There are 5 ways to turn a row about zero (a turn may also mirror it). The second row of each pair is the first, turned, with some noise. The first 45 pairs use one turn. New pairs use 3 turns, one after the other, and a turn may come again.
Some pairs, each with its turns in order after it:
[ 29.4   9.9  -3.9  12.8  -5.6 -20.0   9.1  -3.3]
[ 14.6  -7.6 -34.4  -9.0   7.3  -3.7  -9.9  -5.7]
(1)

[ 38.3  -8.8 -35.4 -11.9  -0.4  -5.3  15.3 -43.5]
[ 21.9  19.2 -23.1  35.3  15.6  21.6   2.9  40.5]
(4)

[  6.7 -15.7   4.5 -25.8 -24.2  21.2   8.2 -30.0]
[-13.0 -35.1  11.0  -5.8  20.5 -25.2  14.4  -3.4]
(2)

[-14.4   9.9  -6.3 -11.9  15.8 -37.1 -11.2  -1.1]
[ -9.2  29.6 -18.7  22.7   6.1   5.2   1.8 -22.6]
(2)

[-13.6 -20.7  -2.6 -12.8 -15.9  -4.2   8.6 -41.6]
[-16.8  -3.2   8.1   2.9  18.7 -43.1   6.2 -10.5]
(2)

[-13.5 -15.8  18.4  -7.6 -25.4   1.4  28.5   0.6]
[  8.7  -4.1  34.7  18.0  -1.6  -9.2 -23.4  -0.2]
(4)

[ 22.2  -4.4  34.7 -14.7  33.7 -25.2 -14.9 -12.1]
[ -5.1 -38.3   6.7  -2.9 -16.9  36.7 -26.3  -7.2]
(0)

[-23.7  36.3 -41.3  -4.6  14.0  32.9  18.5   4.5]
[ 9.1  8.2 47.8 37.0 -8.3 15.6 29.3 16.3]
(2)

[ -2.9 -32.9 -21.3 -13.1 -12.3   7.4   6.8  18.4]
[-29.3 -20.0 -17.3  22.8  -7.0  14.8  -5.9   5.9]
(3)

[ -4.7   9.8   2.9  18.6   9.1 -10.6 -18.2   6.4]
[  5.8   5.8   4.7 -22.2 -14.9 -13.5 -11.6 -13.4]
(3)

[ -9.9 -27.4 -28.5  -5.5  -3.9 -14.7  -7.7  49.0]
[-50.3   7.4   6.9  18.7 -17.3 -23.8  18.6  -0.1]
(4)

[ -6.8  23.4  -2.8  35.0  -1.2 -33.4  20.8 -14.2]
[-21.4  23.4  33.9 -24.7  19.9 -14.7   0.9 -13.8]
(3)

[-33.5  22.6 -12.0  -6.5  -9.7  25.2 -22.0  43.1]
[27.5  9.7 30.3 11.8 27.4 43.5 -4.3  6.6]
(2)

[-29.4  13.2  -7.0 -29.9  11.3  12.6 -20.4 -17.5]
[ 24.7 -13.3  -6.5  11.5  41.5  13.4   2.9 -11.2]
(0)

[ -6.4 -15.2   6.6  24.1 -11.3  -1.1 -14.9   5.5]
[  9.7   0.1  -2.9  17.2 -23.6 -20.9  -1.0  -7.5]
(0)

[-27.2   8.1 -16.4  -7.1 -14.4  -3.0 -12.1  -4.7]
[-13.3  -5.4 -10.5  17.4  -5.6  10.0 -10.1 -26.7]
(4)

[  7.4 -30.5  15.8  13.3   7.2 -36.9  37.5  -3.6]
[  2.3   0.3 -17.0  -6.5 -36.2 -34.8 -27.5 -23.2]
(2)

[ 11.6  27.2  13.2 -13.4  -2.5 -28.3 -24.9 -25.3]
[ 29.9  -8.1  29.3 -11.8  -3.6 -29.2  25.1  -1.7]
(3)

[ -5.2   6.6  -4.5  12.0  -5.1 -15.0  -1.1  15.9]
[ 17.1  -4.1  -7.5  11.8 -10.0  -8.3   1.8   4.8]
(1)

[ 11.6 -12.4 -13.1  -4.7   6.6   7.8 -19.9  34.5]
[ 19.1   3.4   6.3  19.0   2.9  11.4  29.5 -17.0]
(1)

[-23.4   7.7  20.4  -7.4  18.7 -17.7  11.6 -19.5]
[ -6.3  -3.4  -3.1 -19.1   6.3  11.5 -43.2   0.2]
(4)

[  3.0 -34.1   9.3 -13.7 -39.2 -22.1  22.3  24.1]
[-29.1  15.4   0.7   7.6 -32.5   9.8  46.1 -11.4]
(0)

[-23.4 -13.0   7.6 -11.6  -3.6 -14.8   0.8  -7.6]
[-14.2 -12.8   5.5   7.1  -5.5   9.1 -21.7   1.3]
(4)

[ 40.1 -23.1  16.8  -1.0  22.1  -7.2 -29.7 -21.5]
[ -8.1  -1.7 -49.9 -35.3  -0.5  -9.5  28.1   1.6]
(2)

[ -2.1 -20.9   3.9  -4.3  22.7 -10.9  -2.5 -10.5]
[ -3.9   4.5 -14.5  14.6  -7.8 -20.4   8.5 -14.7]
(3)

[ 11.2 -16.1  -7.0 -15.0 -28.6  19.5  -7.8 -13.8]
[ -1.6 -28.1 -16.6   0.5   7.9   8.7  19.3  22.7]
(3)

[ 24.0 -18.1  31.9 -13.4  22.8 -28.1  10.6 -33.1]
[ 14.2  13.0  -5.0  19.2   8.1 -19.0  46.1 -34.9]
(3)

[ 13.1  21.5  -0.1 -14.4  -0.6  -0.3  -6.4  -2.5]
[ 0.9  1.5 -2.8 -3.6 22.1 16.1 10.7 -6.9]
(4)

[  5.9 -19.5 -27.3  -0.3   3.9  10.4 -20.1 -19.1]
[-11.8  34.8  -1.9   4.8  19.9  -1.6  12.6  -2.5]
(1)

[ 11.2 -33.9  18.3  -9.4 -13.9   0.0  -6.7   5.0]
[ -6.3 -11.4 -20.1   6.0 -22.1  15.2  27.8  -5.3]
(3)

[ -4.8 -13.2  12.5 -25.7 -13.5   1.3  22.8 -11.1]
[ -2.7  -9.2  22.6  -8.2  19.2   5.3 -25.6   6.6]
(1)

[-10.5  -7.1 -18.8   1.6  -1.7  18.9   6.1  13.0]
[ -3.9  17.3 -10.9  -0.7  11.7 -15.5   3.8  -9.8]
(0)

[-15.9   1.3 -15.4  -6.7  19.9  21.4  32.0   5.5]
[ -2.3  43.3   7.1  -2.7 -17.0   2.2 -15.7  -4.1]
(4)

[18.8 20.4 40.3  5.3 -2.0 13.3 32.8 23.6]
[ 13.8 -39.7  -8.5   6.8 -26.7  18.0 -28.4  20.6]
(2)

[-39.7 -19.2  -1.1 -60.0  -5.3 -31.0   3.2   2.3]
[ -1.9   8.3  -6.5  28.0  20.1  56.5  39.7 -24.6]
(0)

[ 12.8  12.0  32.1 -14.4 -16.3  30.4   7.8   0.8]
[-23.2 -32.3   9.8   2.0   0.2  16.3 -15.2 -23.0]
(1)

[  6.1  -5.6  10.3  25.7 -34.7  -9.3  12.3  39.0]
[ -1.4  22.6 -10.1 -11.2 -46.1 -17.3  22.7   0.1]
(0)

[-32.3 -15.4 -33.7  12.1   4.3   3.2   2.2  -1.1]
[  7.5  36.8  16.6   5.7  -8.2 -25.4   6.7   6.5]
(1)

[ -6.9 -32.8  15.0  20.4   6.6  39.5  20.5  -6.9]
[-26.1 -12.0  30.3  -9.2  14.4 -37.0  14.7 -14.8]
(1)

[ -8.3  -3.1 -11.1  24.5   8.8 -33.5 -42.4  11.9]
[ 36.4  13.7  26.3  17.2 -22.9  -0.1 -22.1 -21.3]
(0)

[ 14.5  23.5 -18.0 -13.9   6.9  -5.2  42.3 -39.4]
[-33.1 -20.3   6.9  34.0 -28.9 -22.2  25.4   0.9]
(2)

[-19.5  -2.3  18.4   0.2 -18.6  12.4  18.7  24.9]
[  7.3 -26.8  29.8  14.0 -13.7 -11.1 -12.4  -5.3]
(1)

[  2.4  14.3 -18.8   4.2  -4.4  20.9 -14.3   9.2]
[ 14.3   6.8   2.6 -17.6  17.3 -23.6  -0.4  -8.3]
(0)

[-31.2  24.5   5.9 -29.7  -6.7  14.0 -12.9  21.1]
[ 20.4   7.3  19.3  15.2 -25.7  12.0 -18.7  33.1]
(3)

[-14.2  26.3 -33.0 -14.8   4.9 -14.9   0.9   0.8]
[-20.6  21.0 -25.1  15.2  14.1   8.9  -5.2 -19.1]
(4)

New pairs, each followed by its turns in order:
[-26.1  37.1   4.1   3.5 -19.3 -16.8  10.1   0.6]
[-35.8  12.1 -12.2 -27.0  -4.6  15.4   6.2 -11.2]
(2) (0) (2)

[ 11.9  34.6  22.7  -6.7  42.2  10.7 -11.4   7.8]
[ -2.3  39.8 -33.0  -8.0  -4.3 -25.8 -21.9 -13.3]
(1) (3) (0)

[-11.9  -1.5  15.7  -3.0   9.2 -30.0   7.7  -6.2]
[ -1.3   9.7 -15.0 -27.1  -6.6  12.3   4.3 -14.9]
(4) (2) (1)

[-10.0 -20.6  11.0  11.9  10.6  -8.5 -11.0 -21.8]
[-12.6  -5.7  18.1  12.9   2.5  13.4  21.3  15.5]
(1) (0) (2)

[-6.3 30.9 -3.2 -4.7 17.1  2.1 14.2 -4.3]
[-20.3   9.1 -15.6  -8.5 -19.6 -12.6   2.1 -13.1]
(1) (3) (0)

[ 27.5  22.0   1.3  29.6 -10.6  14.6 -21.2 -25.0]
[-32.2  -5.5  27.7 -15.2 -26.3 -18.4 -23.8   6.5]
(0) (4) (4)

[-34.3   7.0   4.2 -15.1   3.3  -9.4   3.5  -0.6]
[-27.8 -20.4 -11.4 -11.2  -2.2   8.5   8.6  -5.8]
(3) (1) (3)

[-11.3   6.4  -5.4  -9.2 -19.4   5.7  28.0  28.2]
[-15.7  21.6 -13.8 -30.3   1.3  13.5  14.2   0.9]
(0) (2) (3)

[  8.8  23.2   8.9  -9.9 -10.5  19.0  27.0   4.9]
[  0.6  28.3  -6.0  -5.7 -14.4  -4.6 -30.3   3.9]
(1) (1) (3)

[ -3.7  -2.0  -5.7 -30.9   8.3  -1.3  -3.8  24.6]
[ -1.1  -5.8  -2.8   5.6 -23.4  17.3 -22.9   9.5]
(1) (1) (4)

[-20.7   4.7  13.3 -13.7 -25.7   5.9 -14.3 -16.2]
[  4.8  17.5   7.4  15.6   6.0 -24.6  21.0  18.6]
(0) (3) (2)

[  2.9 -12.4  31.5   0.2  13.2  -8.9 -35.1 -18.8]
[ -4.2   0.3 -14.5 -23.4 -29.2 -28.6  10.9 -15.3]
(2) (3) (3)

[ 39.0 -11.8  -2.6 -30.9  -6.7  16.3 -18.2  -1.9]
[ 14.2 -23.4   7.8 -29.4 -19.5  29.0  10.7  11.3]
(4) (4) (0)

[ 20.3   4.5 -29.0  27.5   1.1  -0.6 -13.3 -15.6]
[ 16.3 -11.6 -23.9  10.7  -8.5  29.5   1.2  19.6]
(1) (0) (2)

[-29.7 -10.8  36.7 -18.4 -17.1  -8.9  -5.2 -16.4]
[ 26.3  14.1   2.9 -28.0  12.7  35.2  16.6  -0.6]
(4) (2) (1)

[-14.0  -8.6  31.0 -36.6  -5.4  -7.5  -5.3  -4.8]
[-27.5 -15.5   9.4  33.0  -8.9   6.4 -10.2 -11.4]
(2) (2) (2)

[11.2 -8.4 22.1  4.8  2.9 14.4 15.2 -7.0]
[ -9.5 -17.0 -24.4   9.8   6.8  -3.4  -3.0  11.9]
(4) (2) (3)

[  6.0  24.7 -13.5 -21.9   2.1 -21.4 -17.6 -13.2]
[-11.8 -20.6   4.8  12.7  32.3   2.7 -16.4 -14.7]
(2) (1) (4)

[ 1.7  5.9 -6.1 31.9 17.7 21.9 33.8  0.4]
[-22.5  21.4  -2.7  10.3  10.4 -31.3  -5.0  26.7]
(0) (4) (3)

[ 21.0   9.9 -13.1  -6.8   7.3 -29.7 -10.7  13.6]
[ -0.7   0.4 -29.5   2.6 -27.4  16.4  -9.9   1.7]
(2) (2) (0)

[ 32.4 -18.0 -13.6 -18.8 -11.8   8.5 -30.4  -4.7]
[ 25.9  -1.4 -12.5 -36.1  27.0  18.4   0.6  -7.1]
(0) (4) (2)

[-22.7  18.0 -27.9 -20.1   5.7 -18.9 -21.2  -6.8]
[-12.9 -16.0  15.2   8.3  16.2  31.4  20.5 -22.9]
(1) (3) (1)

[ -5.2 -10.3   5.5  13.1  15.4 -19.2  41.6  -7.1]
[  7.1 -23.1 -26.2 -26.1  -4.6 -11.8 -21.1  -8.4]
(0) (2) (0)

[ 33.2   2.3   1.9  -3.7  17.7  -0.3 -13.2   4.9]
[ -9.4  17.9 -10.4   7.4  -6.1   0.4 -17.0  26.8]
(3) (3) (4)

[-15.6   3.6   2.1  21.2 -24.9  33.9 -20.3 -14.7]
[ 19.8 -18.9 -19.4  -0.3   9.0 -19.7  26.9 -26.2]
(4) (4) (1)

[ 28.9 -10.3 -18.2 -12.1  -2.0  -0.8  -4.7 -19.1]
[12.1 -9.0 -3.9 -8.9 -6.8 34.0 18.4  6.2]
(4) (2) (3)

[-16.3  25.6 -30.2  -2.7 -27.1 -44.9   5.3  23.5]
[-26.6 -31.8  44.7   5.6  26.5 -20.3  17.8  -8.4]
(2) (4) (0)

[-30.1  17.6  19.8   0.9 -12.4 -10.0 -12.6   1.8]
[ -8.8   0.3  -7.2  24.8 -18.1 -16.6 -28.2   2.2]
(4) (0) (0)

[-28.1  -5.5 -39.3  14.9  18.6   7.2  -1.8   6.7]
[ -9.0   7.4  13.0 -36.8  26.4   7.2  19.8 -16.6]
(1) (1) (2)

[  6.4   7.6 -25.9 -13.5   9.8 -10.3 -21.3 -32.5]
[ 34.4  18.8  -6.9   4.2  17.1  13.5   1.6 -24.7]
(0) (2) (1)

[ 49.0  -8.8  -8.7  -3.4 -20.7   4.0   8.7 -10.2]
[-24.4   2.7  29.9  -8.0 -26.3  23.0  18.9  15.9]
(3) (2) (0)

[  0.4   8.8 -29.5 -27.5   8.5 -53.2  -8.7   0.2]
[ 50.9  -3.7  16.3   2.6   8.0 -10.9  38.6   8.4]
(3) (1) (1)

[-20.9 -10.4  20.1  14.3  17.3 -14.3 -32.3 -12.1]
[ -7.5  -6.5  12.9 -22.5 -32.6  -4.1  -8.3 -26.4]
(0) (4) (2)

[ 11.6  15.4   6.3  -0.8  40.7   2.7   4.3 -18.9]
[ -0.2 -14.0  -9.7  36.9  -2.8  -9.7  23.2   1.4]
(0) (3) (4)

[  4.4 -13.8  -5.5  20.1  -7.7  -8.1   8.5 -16.5]
[  2.1 -10.7  -8.5 -14.9 -11.8  22.4 -14.0  -0.6]
(2) (1) (3)

[-19.3   1.8   9.8  33.3  -2.3   4.4  -7.6  -6.8]
[-28.9  10.9   7.0 -15.1 -18.4  -8.1   7.1   3.6]
(3) (4) (1)

[ 20.0   5.4  26.9  -2.6 -11.8 -22.6 -14.5  20.4]
[  0.3   7.1 -13.5 -18.0  22.4   3.5 -32.1  22.0]
(1) (1) (4)

[ -8.6   9.6  25.5  10.9 -30.2 -39.2  -3.4  17.7]
[-12.0  -9.6 -23.6  12.8  -1.4   0.5 -37.1  33.8]
(1) (0) (1)

[ -0.4 -24.9  12.4  -7.3 -15.0 -27.7  -5.6  -8.3]
[  2.6 -18.7   5.1 -17.4  -2.4   3.7  29.0 -21.7]
(0) (4) (3)

[-14.4  34.7  11.7  13.0   7.2  24.8 -27.4  21.7]
[-12.3  24.0  -4.5   6.4  12.1  19.4 -47.1 -13.8]
(0) (4) (3)

[-13.2  19.3   4.2   8.4  -5.8  31.0   5.4  -2.5]
[ 11.1  19.8  -0.5 -15.6  -6.3  -7.2  22.0  17.6]
(4) (4) (4)

[ 28.9 -14.5 -17.0 -23.0  -2.1 -10.9 -34.2  16.6]
[  4.1 -29.7  13.0 -11.0  -8.3  19.8 -37.3 -18.1]
(1) (2) (2)

[ 12.6  10.2 -17.5 -32.2   9.1  -7.4 -14.6   4.1]
[  2.7   9.0 -16.5   8.8 -28.0  14.8  21.4 -10.3]
(4) (3) (1)

[  2.8  -0.1 -17.8  -8.2  -9.3   0.7  36.3  18.5]
[ 13.2 -14.2  17.6   3.1  -7.5 -17.9 -24.6  20.7]
(3) (1) (1)

[  3.8 -14.7 -22.7  -6.3   7.7  -8.1  -1.2 -14.8]
[15.1  5.8 11.3 21.1 -0.5 17.3  6.3 -7.9]
(1) (1) (4)

[ -5.1 -11.8  -2.2  37.1 -20.2  30.4 -21.5   8.1]
[ -8.0 -20.4   2.8   4.7 -30.9 -38.3  26.6   3.9]
(3) (3) (4)

[-22.5   5.5 -11.1 -27.9 -22.7  -9.3  29.5  24.1]
[ -0.8 -30.2  26.6  31.6  -4.1   5.2  -3.4  30.4]
(1) (0) (4)

[ -3.6  13.5   7.2 -13.1   6.9 -14.5  12.8  33.7]
[-13.0 -11.1  15.2  16.8  -6.0   0.5 -31.0   4.6]
(1) (0) (4)

[ -0.6 -12.3 -14.6  11.9  13.9   0.3   9.0 -38.5]
[-10.6 -20.1 -32.2  -9.9  22.4  -2.6  12.7   2.7]
(4) (2) (0)

